The first 6 rows are patterns. Each new row is the sum of 2 different patterns, raised or lowered, with some noise. Before adding, each is slid sideways (what falls off one end comes back at the other) and multiplied by a number that may be negative. Names go in the order of the patterns.
In the rows, 128 means zero.
Some rows, each with the names of its patterns after it:
[112 138 127 119 164 117 125 137 110 125 110 150 176 114 122 163 121 134
 127 125 105 148 112  93 149 125 132 126  98 145 133 113 127 129 121 145]
R
[122 181 127 107 134 138 125 143 119 130 153 115  89 114 108 128  75 126
  99  87 126 122 118 142 130  75 127 147 137 181 125 150 128 125 123 123]
A
[132  93 157 139  84 112 126 137 116 103 137 141 110 114 137 125 128 110
 152 125 146 134 121 106 128 137 146 125 157 136 170 120 121  75 105 153]
X
[113 123  75  87 124 134 126 128 131 125 121 127 163 127 143 141 143 151
 120 137 117 181 181 140 130 103 159 145 145 143 103  93 105 129 138 143]
U
[113  80 125 125 139 130 155 135 138 126  75 131 181 150 142 117 166 112
 121 101 128 119 131 150 124 108 139 115 114 124 146 170 157  89 142 124]
M
[117 153 120 119 105 125 134 133 151 126 106 124 126 124 136 123 100  75
 130 107 131 180 133 156 181 131 167 114 136 122 141 151 131 123 118 102]
V

New rows. What belongs after each?
[143 153 135 167 138 144 175 133 141 147 121 134 154 148 151 126 107 153
 121 138 139 138 128 151 102 120 157 131 135 136 113 150 136 123 144 154]
R A
[107  99  94  91 108  71 109 101 126 133 111 117 134  96 125  97 113 126
 112  96  97  94 104  77 108 124 111 101 100 102 102 111 127 101  97 108]
M V
[132 107 129 131  83  70  84 111  83 144 106 112  95  56  92  76  76  94
  93  99 138  51  64  98  83  98  75  97 108 117  76 113 126  92 111 111]
A M
[127 134 142 131 138 123  84 101 136 135 135 119 106  92  82 121 137  96
 133 128 113 133 126 165 106  98 144 141 118 122 128 114 170 185 119 140]
R U
[ 96  68  81  94  89 102  87  72  84  70  84  88  77  59  33  90  65  97
 108  71 106 129  98 105  68  86  73 109 118 100  80  72  59  85 109 104]
U V
[144 145 153  80 137 144 161 158 139 119 122 147 119 153 173 126 124 114
 177 136 164 161 125 102 113 115 130 178 134 112 118  78 127 132 128 142]
A U
[150 149 102 110 142 165 133 127 141 173 124 141 165 129 137 128 144 130
 177 142 121 115 109 142 135 130 157 143 164 134  98  98 126 148 133 110]
A X
[139 141 139 154  84 143 154 125 148 133 125 152 127 112 137 181 175 144
 133 200 129 167 171 138 131 159 115 112 194 136 124 127  73 148 124 129]
R A
[149 141 169 128 157 139 104 157 194 144 171 156 193 129 132 155 177 137
 154 146 180 192 146 117 136  74 140 113 144 193 144  99 129  84 153 129]
A M
[124 136 120 119 115 125 132 118 135 116 134 148 130 128 104 130 122 117
 125 111  98 102 120 117 126 122 143  83 103 113  94 111 102  92 114  97]
U V
[111 173 102 107 153 132 122 142 106 133 178 162  81 129 103  72  67  97
  42  82  84 132 104 140 111  48 119 149 141 202 130 118 131 129 138 120]
A V
[133 128 134 141 129 151 180 130 149 129  83 132 100  84 133  82 146 126
 134 126 112 137 127 114 161 145  94 139 136 153 134 136 115 118 148 139]
R V
[140 166 181 131 147 145 163 202 130 151 159 123 143 140 106 162 119 155
 150 121 155 143 137 166 152 175 130  85 167 157 127 157 140 144 139 170]
R V
[117 111 118 100 115 116 143 140 114 124 103  87 119  90  88 116  96 110
  89 101 124  93 112 122 142 129 121  95 114 105 122 108 110 131  99  91]
M V
[ 97 121 110 119 152 123  90 111 134 136 163 135 141 115 124 125 118 127
 157 110  89 131 119 127 163 125 141 168 125 120 111 118 122 101 138 109]
A V
[181 161 152 177 197 189 178 176 212 166 210 197 171 181 170 161 159 226
 199 150 158 143 168 154 170 170 164 184 166 110 183 188 170 163 157 169]
R A
[133 132 189 160 137 126 132 121 106 118 154 123  96 135 137 116 117 106
 136 109 137  76  79 144 125 132  93 104 119 101 159 161 163 127 126 113]
U M
[171 144 117 148 165 194 164 117 153 125 139 129 149 143 156 140 168 169
 193 148 128 146 148 161 138  96 169 105 151 118 151 131 130 159 145 141]
M V
[117 127 126 125 130 122 137 137 121 115  91 158 156 111 124 104 139 133
 140 118 114 115  98 119 123 128 123 108  88 105 118 126 121 108 129 111]
R U
[161 104 111  67  80 144 122  78 155 129  81  95  93 130 108  78 131 129
 100 103 134 105 119 108 130 118 131 122 123  85 112 133 137 110 150 119]
R X
[157 174 167 142 185 196 174 141 118 186 173 159 164 126 133 116 148 145
 156 141 159 101 109 132 155 126 144 123 148 150 185 191 126 157 180 137]
X U
[152 125 141 144 113 127  97 111 135 132  84  77  90 114  95 110  90 132
 119 107  69 113 124 122  88 125 101 111 139  86 117 153 108 127 100 173]
R A
[117 110 118 132 127 187 175 166 136  81 130 200 165 202 163 177 119 135
 114 134 135 147 157 104 120 136 117 113 111 166 168 175  54 100 123 124]
U M
[172 154 160 154 145 170 164 157 161 154 152 151 178 200 152 166 166 133
 159 146 132 145 148 161 143 169 152 149 152 148 170 169 158 145 160 160]
R V
[115  99 117 137 121 147 156 129 129 130 169 154 174 158 122 126 130 109
 121 172 127  86 115  70 120  97 106 130 119 133  96  46 113 139 135  95]
A U
[119 124 137 120 107 133  95 112 139 116 121 128 125 121 130 126 122 150
 131 137 139 151 121 150 149 128 129 124 121 118 159 129  97 121  96 125]
R A
[113 136 116 128 110 123 120 119 138 134 132 127 123 117  97 131 135 118
 100 118 125 110  97 119 109 127 127 143 137 133 112  95 129 159 138 131]
M V
[180 149 170 155 108 163 177 135 164 147 160 167 170 135 176 190 137 163
 154 165 171 143 145 164 159 165 162 137 162 153 145 161 108 165 162 173]
R X
[ 89 106  56 101  82  68  99  98 105 117 109  62 110 130 111 152  98 146
 124 108 101  91 111 155 111  92  99  99  94 119 101 109 118  90  52  76]
A U
[ 58  43  45  76  86  88  69  90  98  61  78 100  80 107  79  88 104  75
  84  73 107 126  81  81  70  80 100  92  82  70  55  74  69  55  94  72]
R U
[115 102  72  56  84 102 109  95 108  96 102  64  82  43  67 111  93  58
 115  98  67  73  95 100  84  77  94 107  66 101 124  96  91  66 125  94]
X U
[116  83  67  87  96  66  78  88  94  74  78  89  73  82  79  84  95  79
  92  72  64  78  85  56  79  76  91  78  89  61  89  88  61  65  82  82]
R X
[131 126 100 119 144 130 111 169 139 115 130 139 155 118 124 133 172 156
 132 140 114 150 131 158 141 128 112 114 120 139 148 136 125 119 118 156]
X U
[144 142 153 128  89 125 143 133 160 114 146  98 124 117 134 139 132 126
 124 116 133 128 116 104  92 160 130 106 182 132 144 145 131 162 126 138]
M V
[134 154 163 142 141 134  82 118  87  79 131 103 135 140 139 144  99 119
  93 118 167 142  79 157 142 119 120 119 131  97 111 157 142 114 123 129]
X V
[151 171 168 122 166 170 206 213 158 198 127 197 194 167 167 134 104 129
 194 158 146 124 101 102  91 148 161 150 150 154 103 145 164 175 138 167]
A U
[ 83 149 161 184 169 124 138 161  78 108 208 143 143 139 187 165 131 113
 153 131 127 131 141 200 113  98 101 124 152 129 151 131 144 141 118 127]
X M
[123 107 125  94 111 104  91  90 102 100 121  97  85 108  94  94 100  90
 100 118  88  72  82  85  85  64  74  85  75 118 103  82 100 114  54  91]
A X
[113 118 146 147 111 133 146 103 161 152 153 189 136 183 165 159 144 141
 136 201 149 154 178 159 144 163 141 151 172 139 117 120 133 140  97 136]
A U
[187 170 182 176 183 170 185 170 145 187 176 170 160 154 187 160 184 117
 136 173 196 209 141 166 179 153 195 224 206 179 170 175 202 179 215 221]
X U
[144 107 133 118 109 127 112 120 134 102 128 107 154 143 105  84 127 127
 124  96 134 106 105  97  93 138 106 104 123 103 117 115 112 115 117 104]
R X
[ 98 129 116 141  80  61 114 124 152  97 100 101  97 140 158 142 119 117
 103 135 137 190 155 134 110  99 118 105 100 126 104  96 117 110 102  94]
U V
[175 123 137 148 133 150 131 143 163  96  98 112 103 125  68 141  97 106
  90  84 119 148 160  54 122 141 132 208 168 181 138 126 120 148 137 237]
A U
[129 152 144 159 172 117 107 165 137 154 197 140 188 182 152 185 112 166
 149 152 186 153 162 122  90 155 174 113 152 129 149 154 172 147 165 167]
R V
[ 70  60  98 101 141  67  11  95  91 108  26  77  72  90 118 150 123  99
  83  38 110 143 163 147  89 119  84  90  66  97  95 101  80  91  66  90]
U M
[132 142 148 135 149 133 181 127 133 126 132 120 143 163 134 194 178 117
 158  76 141 110 147 154 138 130 128  65 120 174 119 119 118 114 145 133]
A V
[131 150 108 155 155 173 178 166 130 110 160 146 127 159  91  69 121 127
 139 141  90 137  82  76 128 133 124 142 120 134 123 120 190 121 143 152]
R U
[101 101 123 123 116 111 125  87 126 146 105 117 112 110 136 122 141 122
 124 113  86 100 105  77 111 101 102 116 116 101 114 113 128 108 102 128]
R V
[136 122 115 147 137 132 130 119 102 148 115 144 161 132 175 158 137 163
 121 136 122 161 178 126 131 153 119 136 149 132 118 138 126 117 152 146]
R V
[147 114 134 121 110 114 120 117 137 161 131 149 149 137 143 121 134 105
 143 141 123 135 126 123 106 111 132 123  96 129 128 133 144 139 103 135]
R V
[ 98 150 117 132 106 134 168 127 133 181 134 117 136 140 133 148 116 100
 133 129 154 132 109 149 130 125 153 173 126 162 116  98 127 105 118 121]
R V
[100 134 115  87  91 101  90 120 102 134 118 125 111  85 116 139 130 133
 118 121 113 118 116 117 110 115 113 114 117 122 108 113 110 124 147 151]
M V
[ 90  70 114  65  84  64 122 136 168  97  91  96 126  46  92 139 123 102
 114 114 131  92  53 124 147 108 114  95 142  71  99  67 100 104 123 116]
X M
[116 146 128 140 108 149  73  80 128  75  89 120 126  81 104 119 127  59
  99 139 122  92 103 113 121 118  84 143 141 142 136 111 137 118 146 160]
A X
[138 179 140  90  95 145 129 113 128 125 148 119 111 100 119 156  65 128
  97  93 151 108 114 152 132  78 130 133 152 168 130 156 102 134 123 118]
R A
[ 90 132 121 132 122 113  84 127 153 124 156 123 140 144 145 138 127 121
 161 136 117 159 151 131 136 123 133 143 124 107 120  99 129  88 121 105]
A U
[123 114  93 125 106 100 133 134 141 178 133 104 171 177 177 131 126 157
 123 141 107 125 111 114 141 142 104 128 100 113 129 149 182 151  82 137]
M V
[195 173 196 172 199 172 181 181 168 169 173 158 202 167 168 175 192 188
 180 167 174 190 182 169 192 185 180 163 170 171 211 177 181 176 203 186]
X M
[165 150 193 180 169 138 176 148 136 149 163 208 157 111 150 162 168 129
 179 168 190 156 183 162 156 173 175 144 176 179 174 149 145 145 216 151]
X M
[132 154 127 148 144 135 158 107 118 148 144 143 145 129 147 132 142 167
 116 152 150 140 165 139 155 121 134 173 152 120 133 151 154 154 163 121]
R U
[124 128 135 132 121 133 117 142 129 140 134 119 119 127 121 143 100 134
 152 158 146 115 126 143 120 115 145 150 131 127 138 132 128 127 138 138]
R X
[ 92 109 122 119 104  92 124 112  91 115  61 114 116 116 122 100 108  89
  42 110  73  87 119 148 122  88 124 119  94 126 121 121 106 101 140 110]
R X
[105  92  90  80 118 103 131 113  95 111 114  79 121 119  83  59 115  87
 117 152 101 143 181 124 155 103 151 106 137 156 116 111 109  82  98 168]
A V
[118 124 161 179 143 136 115 121 156 152 186 167 130 132 123 134 110 144
 145 166 121 123 121 143 109 109 165 137 149  83  95 139 129 150 118 129]
X U
[145 134 119 136 110 102 132 156 118 100 117  94 117  98 126 123 113 120
 122  90 111 131 106 107 122 115 125 110  95 124 129 126 115 121 156 140]
A X
[118 107 120 137 126 146 137  88 143 155 153 154 112 151 140 152 120 128
 127 176 149 138 156 146 134 146 142 143 186 148 112 127 127 142  98 143]
A U
[139 111 106 133 112 115 157 135 155 159 148 154 143 124 121 102 128 146
 125  98 129 127 114 114 122 119 118 112 135 147 117 107 131 127 125 124]
X V
[133 159 117 119  78 122 147 139 102 160 146  86 118 118 163 145 112 136
 124 126 121 141 133 114  93 134 123 147 140 112 104 100 114 139 130 151]
X U
[ 70  52  95  56  95 120  90 107 118  96 119  85  73  62  98 107 102  76
  76  64  74 116  95  91  73  85  85 100 109 108  89  90  85  86  96  83]
U V
[154 169 170 164 146 164 151 173 225 196 123 161 154 147 136 164 138 187
 141 179 160 150 164 166 158 184 182 189 159 119 146 205 171 170 178 203]
M V
[133  89 118 124 145 130 146 128  93 130 143 134 136 127 124  98 101 120
 149 118 130 131 157 144 165 118 135 105  87 113 109 123 123  68 119 110]
M V
[119 122 130  94 107 136  95 101 112 112  85 115  97  96 103 103  95  98
  92 124 106  90  92 104  85 111  79 114 111 128 135  86 101 128  81 100]
R X
